The same things were measured in two ways. Each way mixes the same 9 hidden numbers, adds some noise and spreads widely along 5 directions of its own, which tell nothing about the thing.
Some things both ways: the first way, then the second way.
[-27   0 -20   0  41  23 -22  16 -33  10  13  42  20 -14  -3 -13   5  -6]
[-29  -4  -6 -19 -20   2  13  -7  16  -2  -9   6  12  12   0   1  -1  -4
   0  -6 -37  15  -8  -3   2]

[ -5 -11  15  25  35  33 -23  11 -45  26  -7   8  20  -6   9  -7 -29  -8]
[-36 -24  -6 -12 -28   1   7   8   6  -5  18   8  -8   5  15 -17  15  -4
 -13   5 -15   4   9  -2  24]

[ 12   5  -1  21 -39   4 -19   5 -33   0   2  14   6  34 -15 -15 -12   3]
[-32  17   0  10   1 -22  15   4  25  -1   2   5  -8   6  -9  -9  23   6
   1  -2 -13  -8  17  20 -12]

[-14  -3 -30  14  19  28 -14 -19 -25  25  11  24   7  12  -3  -7  23 -10]
[-24  -8 -13  11  -1  13   9   3  -2  -6  15   4 -16   1  22 -18  18   7
 -13   8   9  16   9   4  35]

[-14 -18  14  23  51  26 -25   6 -35  21 -11  14  -6   0  -4  21 -13 -18]
[-29  13 -18  46  17   2  36 -15  -2  10 -16  16  -6  14  22 -18  19  28
  16  37   6  -9  41  11 -21]

[  0 -12 -55   6  13  44   3  10   5 -41  10  -2  -8   6 -21   7 -12 -23]
[-33 -30   7  16   7  -8  -6 -29  -1  -3   9  -9  26 -11   6 -11  -3 -19
   0   4 -17 -10  15 -14 -15]

[ -8  12  -7  -4   4 -33  24  20  -3  -4 -16  18 -14   6   4   4  28  14]
[ -7  23 -15   1   9  -8  28  -2   6 -11 -16 -10  -4   6 -11  -1   4  14
   9  16 -15 -11   8  23 -12]

[  4 -28  -7 -21   6  21  -5   4 -22   2 -12 -20 -16 -12  -8  25 -11  -7]
[ 13   4   9 -12 -27   0   2  17   0   1 -10   6  -5  -5  -7  17 -22 -17
  11   0 -14  18 -31  10  -7]

[ -7   3  -1  17  -5   9 -19   8 -43  18 -23 -18  30  -5 -26 -21 -19  46]
[ 25  -2   6 -35 -13  29 -23   4 -11 -25  -3 -10   2 -27 -22 -34   5   3
  -5 -10  14   0  -8   1  11]

[-28  23 -23  25 -13  20 -14  15 -22  21  -8   5  11   2  -3 -26   2  26]
[  2   8   9 -21  -2 -41 -13 -17   2 -21 -15 -27  11 -16 -38 -12 -15  19
 -21 -20 -35 -32  11   9 -35]

[-21  -8 -66 -25  29  59   1  31  16 -35  12  -1 -11 -13  -7  32  12 -36]
[-34 -29   2   2  -3 -11 -10 -13   0 -12  24  -3   8   5  21   1  -9 -15
   4   4 -14  -8   0  -9  -5]

[  6  -8   2 -11  25  -5   3   6 -17  -5   4  24 -18  11   1  46   8 -18]
[-22   1 -21  -8  -7   3  19  -1  -6 -18  14  11  -7   8  23  10 -13  -1
 -10  14 -23  11 -21 -17  27]

[ 21   4   4   3 -24 -24  -5   5 -27 -21  -7  -4   5  22 -11   8 -36  15]
[-25   4  17  20  -9  13   6   6   0   0  24  13  14  -5  -1 -24  28 -22
 -10   0  18   9 -10 -15  34]

[-31  13  -4  -4  30   1  16  35 -17  20  -9  28   0 -27  17  -5  28  13]
[-41  17  11  16 -12 -26  40  11   3  -5  11 -21  22  22 -18 -13  16  -5
 -18   0 -25   4 -15  -2  22]

[  7  -6 -21  25 -14  13 -13 -34 -42  -1   3   8 -12  37 -10  -3 -17 -16]
[-24   7  11  31  16 -33  -1 -16   9   2  -2  25  -4 -17  -2  13  -6   3
  -3   3 -27 -20  20 -13 -42]

[-19   1  -8  15   7  46 -47  -6 -31  39  20  29  -3  14   1  14  -4 -15]
[  4  18 -14   5  -9   0   9 -12   2  -1 -14  -6  -4  -3   1 -17   2  23
  -8  -3   4  16  12  28   7]

[ -9 -26   5  -8  55  13  -6   3 -57  11 -40 -16  10  -4   4  26  -8 -20]
[-19  -5 -15   2 -39  -3  15   5   5  -8  17  25 -17  -5  24   6 -20 -10
   5  14 -20  32 -22 -12   1]

[  1 -11   2  10  40   2 -12  -3 -19   5  14  31   4  -5  -9   7 -13   3]
[-29  -6 -12 -19 -18  23  30  13   7   6 -27  22  -8  37  18   3   6  14
  17  18 -38   7   9   7  -6]

[-27 -19 -21  -9  27  16   8  42  16 -10  -1   5 -26 -38  -6   3  35 -14]
[-20 -27  13 -12  -8  -8  15  23  -7   2  12 -21  -5  -3  -4  13   4 -24
 -37 -12 -32  16 -15   9  75]

[ -9 -11 -15   6   2  44 -13  25  -5   3  -4 -16 -10  -7 -11  19   3 -11]
[-22   3   0  17   2 -24   7 -12  -1 -12  18 -28   9  -4  -1 -17   6   4
 -11  -1   2  -6   6  13   6]

[ 15   2  -5  -8  -2 -44  18 -19  -5  14  14  45  -3  18   2 -15  32  18]
[ -6  10 -15 -22  34   7   0 -13  -5 -26   1   2   0  -4   9  18 -16   6
   1   6 -18 -15 -10  -8  10]

[ 24  10 -20  13 -67  38 -47 -13 -27   9  25  24   4  66 -12  -9 -42 -11]
[ 12  10   8  -4 -35  -8  -4  -9  24  10 -16  -5   9 -12 -16 -12  -4  -4
   1 -20   2  25  -4  37 -14]

[ -9  -3  -5  -4 -14  24 -38  -1 -31  16  30  42 -14  16  -8  23  16 -25]
[-24  45 -11  29  12 -21  30 -15  23   3  -3   1   8  12  -4   4   9  12
  -2  -5  -8  16  -6  18  -6]

[ 14  -6  -5   4 -11 -10  -5   9   5  -3  12  36  -9  21  -4 -20 -12   3]
[-18 -20  12 -15  -4  -7   8  12   4  12  -6   7  -3   8   6  27  -7 -15
 -10   0 -38  -6   0   9  19]

[ 12 -23  37  13  16  -9 -11 -22 -55  49  -3  30   2   1   1 -16   4   9]
[ -2  27 -11   7  36 -10   9 -25   0 -17 -12   3  10 -13  -6  15 -17   9
   7  11 -15 -14  -1  -2 -20]

[ 18 -15  22   4  17  12   2 -20 -31  43  11  12  -1 -11  12   8 -13  15]
[-16   7   9  18  13  11   7  -3 -21 -15  22   0  18   8   6 -12   9  -3
   0  13  16 -19 -13 -24  13]

Other things, the second way, with their names:
Z_880: [ -2   8  -2 -11   9   9  -3   0  -9 -19  12  14  -1 -13   5  13 -15  -9
  -5   6  -9  -5 -25 -25  20]
Z_342: [ -3 -10  14  32  -1 -24   3 -13 -23   4 -15   0   9   4  13  16 -37  10
   2  14 -20 -13   3 -10 -38]
Z_623: [-13 -11   5  18 -22  -6  -1 -17   9   7  19  -7  13 -30   0 -13   5 -29
 -19 -12   5  35  -4   6  37]
Z_705: [-10 -23  25 -22 -50  -6  -6  12 -10  -9  14 -11  25   6 -10  -9 -14 -23
 -19 -17 -25  11 -36 -21  23]
Z_561: [ -7  -9  -8   7  12 -13   5  -4  -3  -2  -7   5 -18 -15  12  17 -18  -3
   7  18 -22 -12  13  10 -17]
Z_765: [ 22 -18  -7 -44   3  32 -38   4  -2 -25   7   2 -25 -24  10  -3 -12  -4
   7  -9  10   4 -11  10  12]
Z_74: [  2  14  15 -18 -10   2   4  31   7  -3   4   3 -13   4 -17  11   5 -12
   4  -5  -7  -3 -23  16   8]
Z_978: [ 11  12  17  -7  -9 -19  20  27  -5  12 -40   6 -13  15 -13  37 -27   9
   1   3 -46  -2 -13  16 -19]
Z_442: [ -1   5   6  30  17 -23  11 -15 -14  -1  -6  -1   8 -21  -7  13 -20  -8
   2  18 -11 -16  -2  -9 -19]
Z_432: [-15  -3   5  12  -2  15  25  16 -30 -17  16  -5   6   8   9  -4  -2  -7
  -8  21  -2   5 -26 -27  42]
Z_756: [-13  -8  11  12  25 -15  -1 -32  -2  -4   1 -25  38 -10  -6  12 -12 -22
   4   0 -15 -25  -2  -3  -4]
Z_908: [-20   0  13   6   3 -19  -8 -36  10  -8   8 -10  37 -17 -15  -1 -10 -21
 -11 -16 -20  -3 -11 -14  -4]
Z_578: [ -9  24 -13 -26   0  -4   8 -16  39  -6 -12   9   6 -17 -20  12  -1 -13
  11  -6 -27   4  -7  20 -19]
Z_863: [  6   4   8  18  25   6 -18 -29 -13 -14  23 -10  24 -34   1  -1 -12 -24
 -13 -11  21   4 -20 -14  23]
Z_235: [ 28  12 -18 -32  -1  24  -8  -5  25   0 -30  18 -24 -27  -3  18 -12   0
  11  -7 -12  24   1  36  -5]
Z_776: [-38  20   4   8  13 -11  26  10  13 -10  12   5   1  20  -5   0  19   3
   0   2 -19  -7  -5  -3   5]
Z_468: [  0   2  11   3  -4  -5   3 -17   1  -1 -14 -17  27 -10 -19  -3 -14 -10
   9  -5  -9  -2  -8   3 -20]
Z_587: [ -9 -11   6  -5  29   8  -9   1 -10 -18   3  17  -7 -10   7  21 -15 -14
  23  22 -16 -36  -2 -21 -29]
Z_576: [-13  11  19  -4 -41 -18  -5   1  18  -5  17  10  14  -9 -16  -3  -7 -24
  -8 -21 -17  25 -35  -8  -4]
Z_221: [  0 -25   5  -9 -33  18   9  10 -11   6 -16  -1  -3   1   2 -19   0  -2
  12  19  -9  -1  10   8  -6]
Z_259: [-21   4  16  17  10 -35  -2 -13  14   4   3   4  11 -23 -19  18  -7 -20
 -24 -19 -30   7  -7  -4   6]
Z_443: [-16 -17   5  22  23  -3 -11 -35 -11 -12  29  -3  22 -44   9  11 -16 -41
 -21   0  -2   8 -15 -30  45]
Z_129: [ 17 -11 -23 -20  15  15 -19 -20  -4 -14  -7   2 -17 -26  20   2 -13  15
 -16  -6   2   5  11  15  27]
Z_656: [ 18  -9  13 -39 -28   6  -9  18  -9 -10  -4 -13  -1  -4 -17  -9  -6  -3
 -15 -11  -6  -6 -17  15  31]
Z_107: [-11   5  -1  23   4  19  32   8 -12   3 -22   6  -3  12   5  -5   9   7
  19  28  -2   0  13   4  -8]
Z_758: [  5  -9  -6  -3 -11   7  14  -9  -1   4 -20 -22   9 -13  -7 -19   6  -5
   5  10  -1   6  17  31  12]
Z_763: [  5  23  14 -25 -40 -31  18  12  15   8 -37  -4   8  10 -34  15 -26  15
 -14 -23 -57  15 -21  20 -23]
Z_200: [ -9   4  -8 -33  15  -5 -12 -15  19 -20  -4   5   3 -24 -16   9  -9  -3
 -12 -14 -32  -4  -3  -3   4]
Z_386: [ -1   9  -3  -4 -13  -1 -11  -1  11 -10  20  11  -8 -11   7   4 -11  -7
 -10 -18   3  27 -22   4  13]
Z_226: [  8   1 -21 -10  28  10 -23 -25  -6 -30  21  -4 -10 -32  19  -2 -13   3
  -9   0  18  -3  -3   1  15]
Z_415: [-14 -12  25  10  -3 -31 -11 -11  -9   5  -3   1  14   1   0  14 -20  -1
 -30 -17 -33 -13   0 -12  -2]
Z_184: [-13  27   4  39  14 -17  23   3  -6  -2  12   4  -6  14  14  16  -7   4
  13  16   2  -7 -11   5 -14]
Z_988: [-28  -9   0   4  33 -21   5 -15  -1 -10   2  -9   0  -5   1   1   8   4
  -9  15 -23 -43  31   3  -1]
Z_676: [ -8  -1  18  -1 -45  22  35  19  -8   8 -22 -20  27  18 -24 -35  22  -5
   5   5  -3  19  -7  14  18]
Z_580: [-24  34  10   9  25 -17  25   8  11  -1  -8  14  -3  19 -12  19   9  17
 -14  -5 -29 -16  -1  -1   1]
Z_336: [  1   2  10  12  17 -24 -24  -8 -14 -17  37   8  -9 -15  17  22 -28  -9
 -30 -12   2  -5 -28 -19  26]
Z_48: [ -5  15   7 -28  -2 -24   2  -3   6 -22  -7 -21  14  -1 -34  -7  -5  10
 -15 -17 -34 -15 -12   6  -7]
Z_331: [ 26  20  11 -11 -10  -1 -15  -2  10 -12   6 -14  10 -35 -30 -12  -1 -22
   1 -12  21   2 -23  24   5]
Z_635: [-15  -4  -1 -50 -11   1  -9  19  15 -21  16   2 -14   3  -3  10  -4  -5
 -20 -21 -31   8 -25   1  39]
Z_890: [ -3   0   0 -17 -32 -19   9  -2 -19 -15 -19  -7  10  30   7   8 -46  27
   2  -1 -45   1 -23 -11 -40]
Z_506: [-39 -23  12  12  -6 -15  12 -13 -12  -1   4  -5  26   0  -1  -9   2  -7
 -31  -2 -32  -4   8 -24  30]
Z_841: [-12 -12  -7 -15   0 -17 -14 -22  21  -7  -9  12  -4 -36  -9   1  -8 -10
   4   0 -31 -13  22   9 -34]
Z_322: [ -4  -8  15 -27  20 -14 -12  -8  -7 -19   7 -26  22  -4 -13  12 -11  -6
 -30 -21 -26 -23 -14  -5  37]
Z_769: [ 10 -17  10   8  -8   0 -13 -14 -13 -11  12 -17  10 -49  -9 -12 -13 -28
 -16   1   9   9  -9  -3  25]
Z_591: [-22  -6   4  11 -10 -24  25  17 -13  -5   5   2 -12  19  12  14 -14   9
  -8  16 -32  -7  -5  -6   3]
Z_408: [ -9   4 -11  16  24 -22   0 -24  -1 -19  14  -2  -7 -41   2   1 -12 -10
  -7  12  -3  -7   4  -6   0]
Z_81: [-33  21  23  11   7  -8  22  15   9   6   2   6  19  36  -8  23   1  -6
  -7 -15 -32   4 -28 -13  14]
Z_979: [-21  -7  10  38  23   4   7 -23  -1   8  11  -1  28 -15   8   0   8 -30
   1  12  13  -7   4  -6  19]
Z_954: [ -2  26   0  19  36 -48  -5 -22   2 -17   4  -2  -7 -24  -9  28 -32   4
  -3   1 -20 -28  -3   1 -36]
Z_731: [-16   1  13 -11 -11  14  11   7   4  -2   6  -2  21   3 -10   9  -1 -27
 -12 -17 -24  28 -37 -14  46]
Z_900: [ 12   4   7  -2  15 -14  -9  -7 -21 -27   0  -9   3 -28 -16   9 -31  -1
 -10  -2 -16 -13 -19 -23 -11]
Z_11: [  4   3  10  26   5 -36  -8 -17 -22 -16  17 -20   8 -24  -1   5 -32  -2
 -34  -7  -7   3 -19 -12  15]
Z_238: [-18   2  -9  20 -34  33  23  -9  13   9  -3   6  15  -4   5 -33  18 -16
  27  16  19  37   0  13  -2]
Z_521: [  3 -30  12 -20 -30  10 -10  16   2   0   0   0 -14 -20  -5  -9   1 -24
  12   9  -6  -5   3  16  -4]
Z_492: [-11  -7  -3 -20  -4   8 -10   4  15  -8  -5  18 -15   5  10   5 -11   3
  27   5 -14 -13   4   7 -41]
Z_146: [-12  16  -6  12  43   9  -4 -18   3 -23  33   5   2 -34  -1  -2  15 -24
  -3   6  25  -7 -11 -13  34]

Some of these things the first way, each followed by its name:
[  2 -17   9  18  17  18  -6  10 -16  20  -6  10  -4   0   5 -18 -16  -2]	Z_758
[-14   1 -15   8  34   0  13  -6 -24  25  -7  36   0   1  -3 -19  19  17]	Z_107
[  4  -6 -13 -17 -22  14 -32  -3 -15  21   2   7  -4  29  -8  17   3  -3]	Z_336
[  7   4 -24   2  -7  -7  23 -17 -14   3  -3  31 -29  37   7  -2  10  -6]	Z_442
[ 18  -7 -20  -9  18 -36  29 -11 -25 -26 -25 -14  12  15   8  -3 -17   2]	Z_238
[  5 -12 -17   6   2   7  15  -4 -25   2 -27 -18  -5  12   1 -12  -7  -1]	Z_769
[-14 -11 -32   5  -9  10  -6 -23 -32  11  13  19  -9   6   4 -28  17 -19]	Z_259
[ 25 -19  -7  -8 -25  -4 -12 -12 -18   0   0  -1  -2  23 -19  -1 -10   3]	Z_863
[ -2   8 -20 -20   5 -21  17 -14 -22   0  13  35 -19  10  12  22  20  -4]	Z_880
[  8 -17   8  18   4  11   0 -23 -44  37 -17  -5  -3   3 -16  -9   1  23]	Z_900
[ 48   1 -17  -5 -47 -30  23  -2  31 -31  23  26 -22  44  -6 -11 -17   8]	Z_756
[-17 -17 -21  13  16  34 -41 -15 -22  29  15  20   4  10 -15  -6  12 -15]	Z_129
[  9   3  -6   4   4  22  -6   1 -23  16   4   4  14   1   3  -6 -35  21]	Z_705
[ 18  11 -37  -2 -39  14  -5   8   3 -27  18  23 -12  37 -27   3 -18   6]	Z_468
[  7 -35  -7  -8   6  32 -18 -15 -18  10  12 -17 -20  -5  -5  41   7 -32]	Z_226
[  4 -25 -11  10  15  21   5  -8 -20   7 -10   1 -22  12  -6   1   6 -19]	Z_561
[ 19 -10   9   7 -25   1 -13  -8 -26  19  16  12   7   5 -10 -11   1  13]	Z_635
[ 14  -4  -5   6  20   7 -10 -18  -2  26  -4  -5   7  14 -11  21 -23  33]	Z_890
[  4  25 -18 -16 -61  -8  -5  21 -27   0  -9  18   3  36  -1 -15  -2  17]	Z_331
[-33   4 -28  -3  11   4  -9  12 -36  -2   7  31   4 -11  -4 -14  30 -10]	Z_200
[ 12 -10  -3 -10  -9 -13  -6 -23 -10  21  37  34  -8  -9  -1  -4   8  14]	Z_81
[  5   1 -42   2 -13  27  22   8 -12 -24 -10  -9 -13  16  -3  -5 -14  -9]	Z_521
[ -2   5  -6   2  -8 -53  21 -45 -12  29  26  31 -19  -5  27 -12  33  15]	Z_580
[ 11   0  15  25  12  12   5  -3 -24  27   4  13   5 -10   4 -16 -34  32]	Z_676
[ 14  -1 -10  -5 -28  14 -16 -14 -51   3   0  -7  10  22   2   7 -30  -4]	Z_576
[-19 -25  12 -14  28  16  -3   2 -68  39  -3  24   1 -31  16 -10  39 -22]	Z_146
[ 13 -11 -10  -4  14 -27  36 -13 -29   9 -21  13   6   3  -4 -34  13  26]	Z_587
[ 17 -31   2  18  37   5  25 -28 -16  12 -16 -40  -7 -21  16   2 -36   7]	Z_221
